The same things were measured in two ways. Each way mixes the same 11 hidden numbers, adds some noise and spreads widely along 6 directions of its own, which tell nothing about the thing.
(in the rows, 128 means zero)
Some things both ways: the first way, then the second way.
[121 156 114 154 127 133 144 141 130 135 132 144 126  98 132 162 135 115
 101 111 155  89 120 120  95 146 107 128]
[ 52 103  88 102 133 139 149 167 147 100 148 201  95 179 121  80 109  43
 138 172 170  88 148 139 104  55 109 107 141]

[112 152  99 112 127 132 132 142 164 155  89  86 147 162 114 123 139 139
 144 165  85 145  77 121  98 113 148 125]
[167 165 119  94  86 108 188 129  97 125 127 101 126 104  85 145 119 173
 107 115  79 115 122 153 135 157 106 150 162]

[130 121 143 124 130  98 144 143 148 100 118 125 125 181 170 110 128 119
 140 129 152 145 145 111 193 147 143 140]
[122 165 152 164  96  86 197  87  70 113 128 124  89 158  57  84 129 103
 187  98 124 143 151 123 123 129  85 147 136]

[164 204  87 120 101  63  82  92 121 174 165 137 136 141 121  87 175 115
 111 155 166 123 133 106 112 101 130 162]
[ 97 118 119 102 118 100 120 105 134 117 122 118 113 168 120  83 129 121
 122 132 126 122 100 133 124 124 102 123 107]

[121 130 132 138 175 110 148 118 175 127 118 132  95  85 125 167 105 116
 104 127 109 110 161 159 116 132 111 151]
[ 61  87 104 113 149 188  26 125 215 134 153  82 137 187 135 140 116 116
 153 158 143 121  93 133 119 119 153 111  78]

[143 174 114 133  67 144 110 132  82 144 169 119 128  95 154 124 190 124
 111 133 159  86  89  52  61 136 128  67]
[ 94 153 115 143  92 101 149  95  96 118 148 130 119  98  80 121 133 118
 179 119 109 150 143 130 126 136 130 192 119]

[142 105 130 153 130 187 120 141 144 144 133  94 105  44 107 115  60 211
 156 131 117 129 108  98 149  96 209 104]
[101 151 117 113  92 108 161 131 113 132 132 129 102  86 146 116 114 117
 113 157 179  97 121 124 136 114 145 134 129]

[135 138 111  99 197 152 206 132 190 124  66  86 158 112  81 124  96 127
 138 115 130 108 122 152  45 162 125 119]
[100 125 107 167 158 115 127 140 100 164 136 123 223 212 108 130 141 144
 215 184  46 175 149 142  98 163  81 170 136]

[140 150 113  83 160 103 140 131 140 128 124 168 180 196 134 164 141  64
 125 120 204 130 133 117 155 159 101 158]
[137 117 137 141 163 133 187 152  78 120 105 152 147 170 114 114 151 100
 144 108 108 130 154 133  95 125  81  76 153]

[134  67 142 104 138 140 129 126 150 122  84  76 135 123 127  69  87 165
 156 127  61 150 151 149 138 135 124 129]
[132 143 170 145 117 102 153 135 125 138 133 141  98 129 122 143 116 155
 170 123 128 135 129 120 142 137  91 133 121]

[102 140 116 125  89 145 132 135  93 111 131 121 127  80 171 146 167  99
  73 110 181  89  87 113  81 171  79  92]
[ 97 134 138 114 128 195  54 171 195 150 186  82 120  75 144 175 132 149
 123 149 157 103  96 138 134 124 216 128 102]

[121 160  91 105 154 107 165  95 160 121 134 142 145 138 143 161 139 104
 107 103 196 117 110 124 103 131 161 163]
[ 83  89 124 141 191 166  98 174 186 152 148  99 219 208 157 100 126 129
 128 165  46 109 107 136  92 115 128  90  84]

[124 140 146  94 107 113 125 128 123 116 109 128 144 130 162 108 162  97
  94 143 135 139 153 163 119 184  77 136]
[142 156 134 152 157 173  95 146 149 134 132 115 172 163  99 132 178 165
 189 157 126 140 129 132  93 127 163 132 138]

[117  83 131 119  89 171 126 140 111  92 107  91 137 132 167  96 107 125
 117 118 168 139 109 118 171 174 105 102]
[ 54 106  85  91 100 141 140 114 134 108 144 123 107 136 117 140  84  70
 152 143 166 101 124 124 119 110 110 139 110]

[143 150 135 113 178 146 106 142 130 156 172 161 131  57  85 153 102 156
 133 123  90 127 147 124 122  78 145 124]
[119 120 133 142 127 103 118 116  91 132 128 153 140  98 114 141 184 129
 156 140 127 169 138 129 120 129 103 160 147]

[ 81  99 151 131 119 140 124 152 161 114 112  92 133 147 163 149 142 129
 125 150  55 148  92 117 147 123 147 128]
[171 187 130 105  55  70 235 114  88 105 100 166  65  66  82 166  99 171
 131 115 139 121 141 133 162 119  83 167 170]

[ 88 101 143 161 113 156 113 143 141 116 126 121 132 138 141 187 129 108
  91 147  89 128 110 163 160 152  98 159]
[119 119  76  80  90 107 127 106 126 135 120 125 125 142 110 165  97 158
 142 165 125 141 128 151 157 148 110 146 138]

[134  93 128 134 156 132 156 134 150 111  91  83 100 109 111 105  90 155
 139 124  82 121 139 167 124 136 113 124]
[ 88 126 120 136 105 134 138 121 140 134 137 115 100 117 151 125 120  91
 111 158 181  98 120 111 135  96 122 124 125]

[128 111 125  85 109 112  85 119 108 138 150 121 183 156 133  86 164 139
 115 136 111 170 119 140 138 127 121 164]
[159  96  92  69 169 129  80 150 192 121  66 160 142 131 155 169 132 222
  65 131  87 126  90 157 149 121 133  83  87]

[109 103 107 117  96 171 138 143 107 117  97  64 118  83 144 104 132 151
 116 123 117 112  74 105  70 150 102  57]
[180 160 120 103 125 138 152 131 120 159  94 125 228  83 116 176 174 210
 139 208 154 126 101 137 112 117 171 138 151]

[116  60 125 149  75 132 114 131  82 106 132  84 141 126 156 125 167 130
  83 113 139 105  77 124 115 179  65 130]
[ 87 124 121 120  81  46 142 112 121 134 118 138  38  80 190 158  64 146
 101 116 150 132 118 121 201 154  81 155  85]

[153  79 125 108 134 116 156 136 131 114  67  83 119 181 126  76  96 143
 161 129 115 140 156 147 146 172  81 114]
[176 166 205 166  98 139 152 110 105 143 141  77  59  73 140 147 139 141
 123  72 194 122 144 112 158 149 158  75 131]

[ 76 100 131 121  67 152 119 149 102 104 104 120 127 159 201 140 147 115
 108 130 112 146 105 126 155 161  91 102]
[180 172 161 145 124 125 188 135 105 130 122 136 136 116  89 125 154 167
 155 128 112 129 146 133 115 136 113 121 180]

[116 117 121 128  64 162 111 134  91 141 113  98 108 115 156 121 148 144
 125 141  76 120 111 117  84 145  95  72]
[ 65 122  96 128 132 166 145 132 146  99 141 126 120 153 118  97 121  58
 131 132 120  94 145 113  88  87 103 127 135]

[139 130 132 113 130 124  79 105 131 155 183 133 155 111 120 141 144 127
 122 136  95 131 125  96 128  86 150 150]
[101 101 116  90 109  97  93 105 157 124 125 130  89  91 128 185  94 174
 126 105  97 151 103 139 174 149 102 149  77]

[121 109 131 107 125 172 151 157 131 106 100 116 135 129 147 104  83 156
 151 119 156 156 127 118 171 149 150  95]
[102 120 101  98 120 150 107 102 142 108 135 112 114 134  84 134 125 124
 152 110 123 130 134 142 123 135 143 122 126]

[150 102 130 105 118 136 119 108 104 129 115 127 150 149 121 146 140 101
 120 128 107 110 137 181 120 162  78 157]
[ 53  89 102 119 136 127 122 123 138 132 144 137 150 143 142 123 108  91
 157 157 117 127 132 126 122 129  96 136 109]

[ 71 172 107 169 116 137 119 138 154 146 172 146 100  94 158 190 137 144
 102 129 120 129  93  71 118  77 179 111]
[201 157 160 162 135 107 152 144 127 140 108 114 108 141 139 115 155 190
  89 118  78 128 147 142 149 140 104  96 171]

Other things, the second way, with their names:
k_559: [194 178 146  99  41  61 209  60  66 127 102 160 139  71 139 136 142 184
 173 123 153 132 141 108 120 135  82 149 162]
k_126: [130 144 102  96  98 124 114 118 125 124 119 116 106 131 100 155 119 152
 136 132 161 130 108 145 143 130 165 140 107]
k_202: [ 64 140 117 141 127 117 172 152  96 123 143 134 122 127 131 134 111  87
 163 128 120 119 130 114 104 138  79 177 127]
k_435: [149 153 139 151 114 136 154 132 101 127 116 131 105 119 135 134 143 120
 134 105 171 124 148 119 126 116 150  98 124]
k_220: [120 114 144 166 138 171 129 160 157 147 153 111 139 146 154 134 128  91
 115 135 134 105 143 122 125  85 144  82 110]
k_113: [126 154 166 152 113 124 156 120 120 129 153 121  92  77 177 100 132 127
 130  95 121 110 162 108 126 140 108 110 152]
k_700: [154 141 119 103  91 150 128 102 160 112 105 136  64 164 112 146  98 138
 144 138 211 108 143 132 152 101 138  77 135]
k_503: [139 103 121  97 125 123 129 125 157 130 108 147 115 140 125 145 116 153
 110 143 134 121 122 143 154 109 115  82 123]
k_531: [ 94  68 113 142 195 112  99 135 109 133 110 143 186 203 124 120 171 127
 154 122  25 181 131 143  97 159  33 133 123]
k_881: [132  92  71  95 140  95 143  98 132 117  70 185 168 179 136 116 135 156
 130 166  97 138 143 139 124 108  72 106 137]
k_354: [ 66 112  74  66  60  98 157  78 120 100 120 125  59 101 143 149  70  81
 110 120 185 100 106 111 149 117  72 150 106]
k_493: [105 132 137 158 108 104 166 133 109 135 148 150 102 130 137 135 103 101
 157 119 110 134 160 121 141 114  85 138 125]
k_415: [132 141 115  99 100 171  85 135 172 131 163  90 135 122 108 171  95 170
 154 112 108 117 121 150 139 136 201 123  94]
k_884: [160 149 153 164 138 110 132 120 116 149 106 109 111 107 135 143 152 185
 124 126 118 153 142 128 154 164 118 121 151]
k_909: [111 118 103  45  48 116 147  89 114 107 163 153 112  84  72 157  98 111
 161 130 154 123 121 147 136  98 140 143 122]
k_15: [157 152 113 102 119 199 143 136 134  85 101 135  81  66 108 182 157 113
 107  82 196  97 139 114 101  91 161  90 158]
k_119: [159 148 157 143 122 124 139 123 116 147 122 108 144 124 115 125 167 157
 135 144 135 136 122 129 123 130 131 116 143]
k_322: [131 138 119 120  87 130  95  78 138 120 121  72  50  48 172 183 106 172
 103  63 129 140 143 122 179 184 131 128 120]
k_470: [136 153  90 112  98  81 166  87  75  83  84 179  71 118  84 120 148 131
 146 102 144 151 152 133 130 126  92 161 156]
k_377: [ 99 133  88  91  89 156 123 126 157 112 166  98 152 173  61 119  97 100
 151 139  95 105 108 152 110  88 162 149  93]
k_980: [123 139 127 178 147 128 147 165 124 154 144 107 151 149 147 113 145 121
 108 160  84 124 150 136 131 119 116 131 149]
k_142: [167 179 161 179 145 151 240 184  94 145 121 142 179 135 135  99 175 108
 137 185 159  86 155 107  70  85 111  96 202]
k_548: [145 163 192 111  81 126 147 145 131 144 175 102  92  70 104 154 111 155
 144 123 171 109 104 136 154 134 167 118 122]
k_94: [137 143  92 116 153 184 125 149 168 136  99 125 170 152 129 162 127 169
 145 173 148 108 125 129 112 121 158 110 135]
k_612: [137 116 132 142 132 119 126 137 125 152 145 124 169 152 147 112 168 135
 126 172  87 138 142 138 116 123  91 126 168]
k_587: [ 79 128 128 142 111 155 176 158 107 125 155 141 108 123 172 131 104  41
 140 121 183  90 154  97 104  89 113 104 117]
k_446: [160 170 115 134 150 128 150 153 134 138  80 131 170 153 124 119 166 190
 112 189 148 112 101 133 113 115 153 120 147]
k_810: [ 99 106  62 108 174 116 109 186 171 132 102 180 185 226 126 113 120 150
 119 214  94 118 103 164 122  81 135 127  97]
k_55: [ 88 111 136 119 109 121 151 122 167 115 137 164  75 134 133 133  63 106
 157 123 158 106 141 118 154  88 110 102  90]
k_576: [142 142 109 128 158 158 125 150 160 134 106  88 168 157  97 134 149 164
  99 151  96 115 104 151 120 116 165 111 121]
k_727: [119 130 121 131 130 120 131 119 118 111 117 123 114 142 105 115 148 122
 130 105 106 136 121 127 115 120 100 133 118]
k_266: [ 89 126 121 154 144 172 136 141 116 146 150  60 196 146 136 134 143  82
 134 134 115 113 109 112  83 124 131 127  98]
k_626: [207 181 155 199  94  80 203 133  83 193 111 103 156 169 168 142 126 192
 154 197 132 143 172 124 156 157  78 133 194]
k_466: [120 172 126 112  91 150 131 126 116 129 150 123 147 106 118 112 149 131
 173 168 203 105 125 128  99 109 205 132 130]
k_383: [102 120 122 146 116 129 159 118  95 127 122 128  81 168 154 119 128  76
 146 135 176 123 164 112 124 135  55 109 172]
k_829: [160 154 140  92  99 150 174 164 135 126 111 151  90  84 167 161 127 131
  85 156 245  67 105 114 131  74 159  70 142]
k_311: [141 149 127 135 113 125 196 152  97 118 121 169 113 134 130 120 138 100
 133 144 160 102 152 123 107  86  98 111 164]
k_314: [140 135 119 165 157 151 147 154 117 116 110 165 139 153 153 117 165 106
 142 126 124 124 171 114  90  98 115 100 147]
k_918: [130 151 133 103 114 160 117 155 148 123 155 119 136 101 103 145 142 143
 128 133 134 105 104 142 109 101 182 131 113]
k_769: [ 64  76  49  58 121 167  56  78 190 100 113 104 130 165 138 150  79 126
 139 113 108 119 115 130 124 136 124 109  69]
k_948: [ 97 150 146 106  49  80 168  86  71 129 145 136  41  62 106 169  85 116
 188 121 226 139 134 122 168 155 118 160 124]
k_838: [182 151 158 134 127 121 184 139 114 143 108 149 175 148 169 105 153 161
 145 153 132 106 143 116  93 112 105  75 158]
k_570: [100 152 175 166  96  38 211  86  50 113 117 163  73 100 120  73 150  86
 158 114 172 141 133  97 125 119  46 157 128]
k_755: [ 94 124 147 170 147  90 187 151 105 162 131 140 154 111 165 127 126 125
 137 167  92 132 142 115 131 144  51 146 154]
k_640: [ 92 135 131  99  87 157 150 164 134 129 197 108 133 156  76 121  93  70
 153 150 146  87 116 151 115  81 161 120 115]
k_540: [126 133 140 192 146  82 183 114  95 124  97 133  98 208 134  66 130 108
 133 113  98 139 158 117 135 128  55 101 127]
k_955: [189 130 180 146 128 136 154 146  87 139 123 140 129 106 160 142 166 132
 121  86 150 133 150 120 121 120 138  56 130]
k_572: [116 127 104 189 184 167 120 193 140 163 122  80 195 236 160 121 142 114
 115 183 100 114 126 134  97 124 129 108 121]
k_623: [124 136 105 111 114 140 133 122 120 121 110  97 121  82 114 185 144 136
 110 124 143 128 104 123 123 139 109 161 138]
k_344: [120 107 107 146 160 116  77  72 122 139  85  81 170 177 147 118 174 169
 146 132  83 176 121 121 107 188  74 139 123]
k_965: [112 135 114 123 154 138 120 147 125 127 115 131 151 160  97 154 133 159
 179 144 111 145 121 142 107 160 114 147 131]
k_511: [103 110 101 127 119 111  54  55 149 143 116  92 133 139 115 143 141 183
 173 157 115 184 133 143 157 180 126 162 120]
k_184: [ 75 128 139 133  99 106 129 146 131 142 168 130  49 120 138 156  64 121
 160 128 154 130 141 139 179 151 117 143 107]
k_845: [ 94 107 143 159 153 110 134 150 129 127 113 135  63 132 176 126 121 103
  99 106 136 126 132 115 150 133  71 102 118]
k_803: [167 180 146 168  93 130 155  93  74 129 133  71 110  64 102 150 163 150
 137  78 112 147 152 121 129 172 140 160 158]
k_779: [150 160 125 123 135 198 130 159 147 121 137 101 157 191 119 113 141 127
 143 139 151  83 126 129  75 106 166  82 140]
k_134: [ 65 112 153 173 121 145 135 155 107 148 172  81 109 111 153 140 126  42
 113 108 145 120 127 112 131 119 121 126  95]
k_63: [ 97 163 155 190 113 133 143 170 100 141 177 102  91  88 168 152 134  90
 136 105 134 124 151 108 128 138 121 163 132]
k_887: [119 159 179 210 128 121 181 131  81 158 171 100 168  81 138 110 167 112
 169 135  77 146 178 104 102 149  89 159 188]
k_164: [ 62  87 104 194 193  99 104 110 117 132  92 102 145 202 151  84 159 105
 127 127  53 166 136 117 113 161  36 146 109]
k_10: [109  92 111  89 149 144 100 141 178 133 129 117 137 137 112 145 114 150
 101 141  90 122 106 157 147 123 139  91 106]
k_90: [142 149 125 136 130 149  98 123 134 136 136  86 169 127 123 139 168 176
 143 131  82 136 111 132  97 151 131 160 135]
k_805: [138 122 117 115 131 127 131 146 135 131 128 125 119 138 118 114 136 141
  92 138  98 118 134 156 141 125 133 106 150]
k_19: [134 156 156 195 149 118 201 178  68 167 148 121 229 155 127  98 188 101
 156 186  92 126 131 118  66 106  87 160 161]

Some of these things the first way, each followed by its name:
[115 135 107 124 144 110 133  86 173 151 129 146 120 138 141 187 121 122
 107 135 140 143 144 139 123 130 146 175]
k_838
[151 137 119 134 128 148 144 125 146 123 121 105 157 110 123 114 118 106
 120 115 176  86 116  99 103 156 128 128]
k_184
[174 124 142 122 124  72  60 108 106 161 174 153 115 121 129 128 149 131
 132 147  91 123 164 129 170  92 117 176]
k_570
[168 192  94  94 184 123 158 105 189 140 103 125 150 125  87 101  83  87
 136 137 200 118 166 131 108 137 126 131]
k_383
[165 101 130  95 117 172 119 110 130 114 135  98 171 127 125  62  85 142
 140 123 197 160 147 108 166 164 151 118]
k_587
[112  36 148 158 157 152 176 134 167 107  87  86  90 115 143 166  75 172
 152 100  48 109 139 129 118 143 131 115]
k_55
[148 146 113  76 149 157 118 142 144 143 108  65 148  84  97  44 102 154
 158 150 105 142 109  93  92 101 146  67]
k_623
[131  60 144 117 140 152 131 138 132 121  97  81 120 135 115 123 103 157
 142 143  69 145 126 153 141 152 102 116]
k_266
[169 169  99  93 126  97 110  92 135 143 135 120 169 186 109  65 145  98
 142 135 133 131 154 136 120 112 124 162]
k_503
[120  97 158  94  74 169  75 152  84 132 127 114 142 138 166 103 142 122
 130 160  85 166 137 110 155 154  79  74]
k_15
[114 162 105  74 132 107 143 117 139 127 105 114 148 128 143 102 158 116
 102 141 157 152 118 146  87 153 112 126]
k_90
[160 146  89  89 118 136 128  95 112 153 104  94 151 122 103 122 162  97
 134 126  90  68 102 140  20 125  86 114]
k_755
[ 98  89 137 177 110 137 145 139 159 119  86  80  82 136 150 132 111 133
 114 141  77 124 146 132 120 172  75 104]
k_700
[150 148 132 136 159 125 128 121 192 133 137 120 152 158 100  98  86 141
 153 148 126 154 151 134 193 101 199 186]
k_640
[112 106 129 103 130 118 132 150 119 117 115 113 134 139 145  95 128 153
 129 125 121 161 125 132 152 142 114 119]
k_727
[119  73 181 125  85 195  85 130 136 108 126 102 143 107 167 115 100 141
 123 158  89 167 142 144 203 154 151 136]
k_94
[ 91 115 163 165 106 106  99 133 150 110 165 138 126 184 170 166 165 120
  94 159  86 170 131 150 211 133 147 196]
k_377
[131 204 109 123 135  64 136 118 158 140 133 127 132 115 149 147 200  73
  79 148 180  87 100 113  74 142 115 153]
k_446
[101 172  96 125 113 127 113 110 116 142 152 152 129 121 125 151 152 114
  86 127 119 132 124 162 100 114 104 143]
k_612
[164 178  99 115 118 126 111  79 152 176 151 127 135 127 117 161 151  96
 121 156 161 106 129  88  68 128 141 130]
k_769
[101 133 135 132 119 103 106 128 115 109 166 186 151 189 170 212 173  62
  91 122 137 120 116 154 192 131 108 198]
k_10
[120 111 122 107  82 183 107 110 105 131 143 146 125 100 168 131  89 169
 134 121 162 166 133 122 177 130 184 121]
k_113
[131  96 150 128 105 128 113 138 125 118 124  87 175 136 113  50 143 167
 117 134  82 153 123 175 142 155 124 177]
k_810
[ 96 163 140 179  76 137  74 148 117 145 198 143 108 100 174 198 180 114
  96 156 106 107  78  56 143  90 156 115]
k_576
[ 78  68 120 105 127 155 123 164  79 127 114 138 142 122 135 163 126 140
 106  99  83 137 110 151 117 144  37  99]
k_531
[108 129 130 129 132  81 113 114 145 108 145 148 137 149 173 180 165  60
  59 136 192 124 124 139 171 167  86 186]
k_829
[133 154 163 116  85 108  59 125 100 145 172 168 141 179 153 189 210  69
  98 188  79 139 134 156 164 142  88 173]
k_803
[129  80 152 154 118 120  91 143  87 122 159 137 126 146 127 187 161 100
  95 132  83 101 122 149 154 148  48 152]
k_134
[115 145 145 119 122 129  96 134 141 144 140 151 155 103 153 194 160  70
  85 148 141 106 117 114 123 150  98 147]
k_965
[133 139 107 111 185 109 164 139 149 123 122 134 134 105 122 156 115 106
 120  99 182  92 119 100 107 131 113 122]
k_845
[161 130 130 125  77 147  90 126  99 137 160 109 154 134 137  72 140 138
 127 140 175 140 132  74 140 154 126 106]
k_435
[131 184 113  93 138 140 133 100 127 142 148 176 133 122 135 211 155  76
 113 130 127  97 130 150  88 118 130 140]
k_887
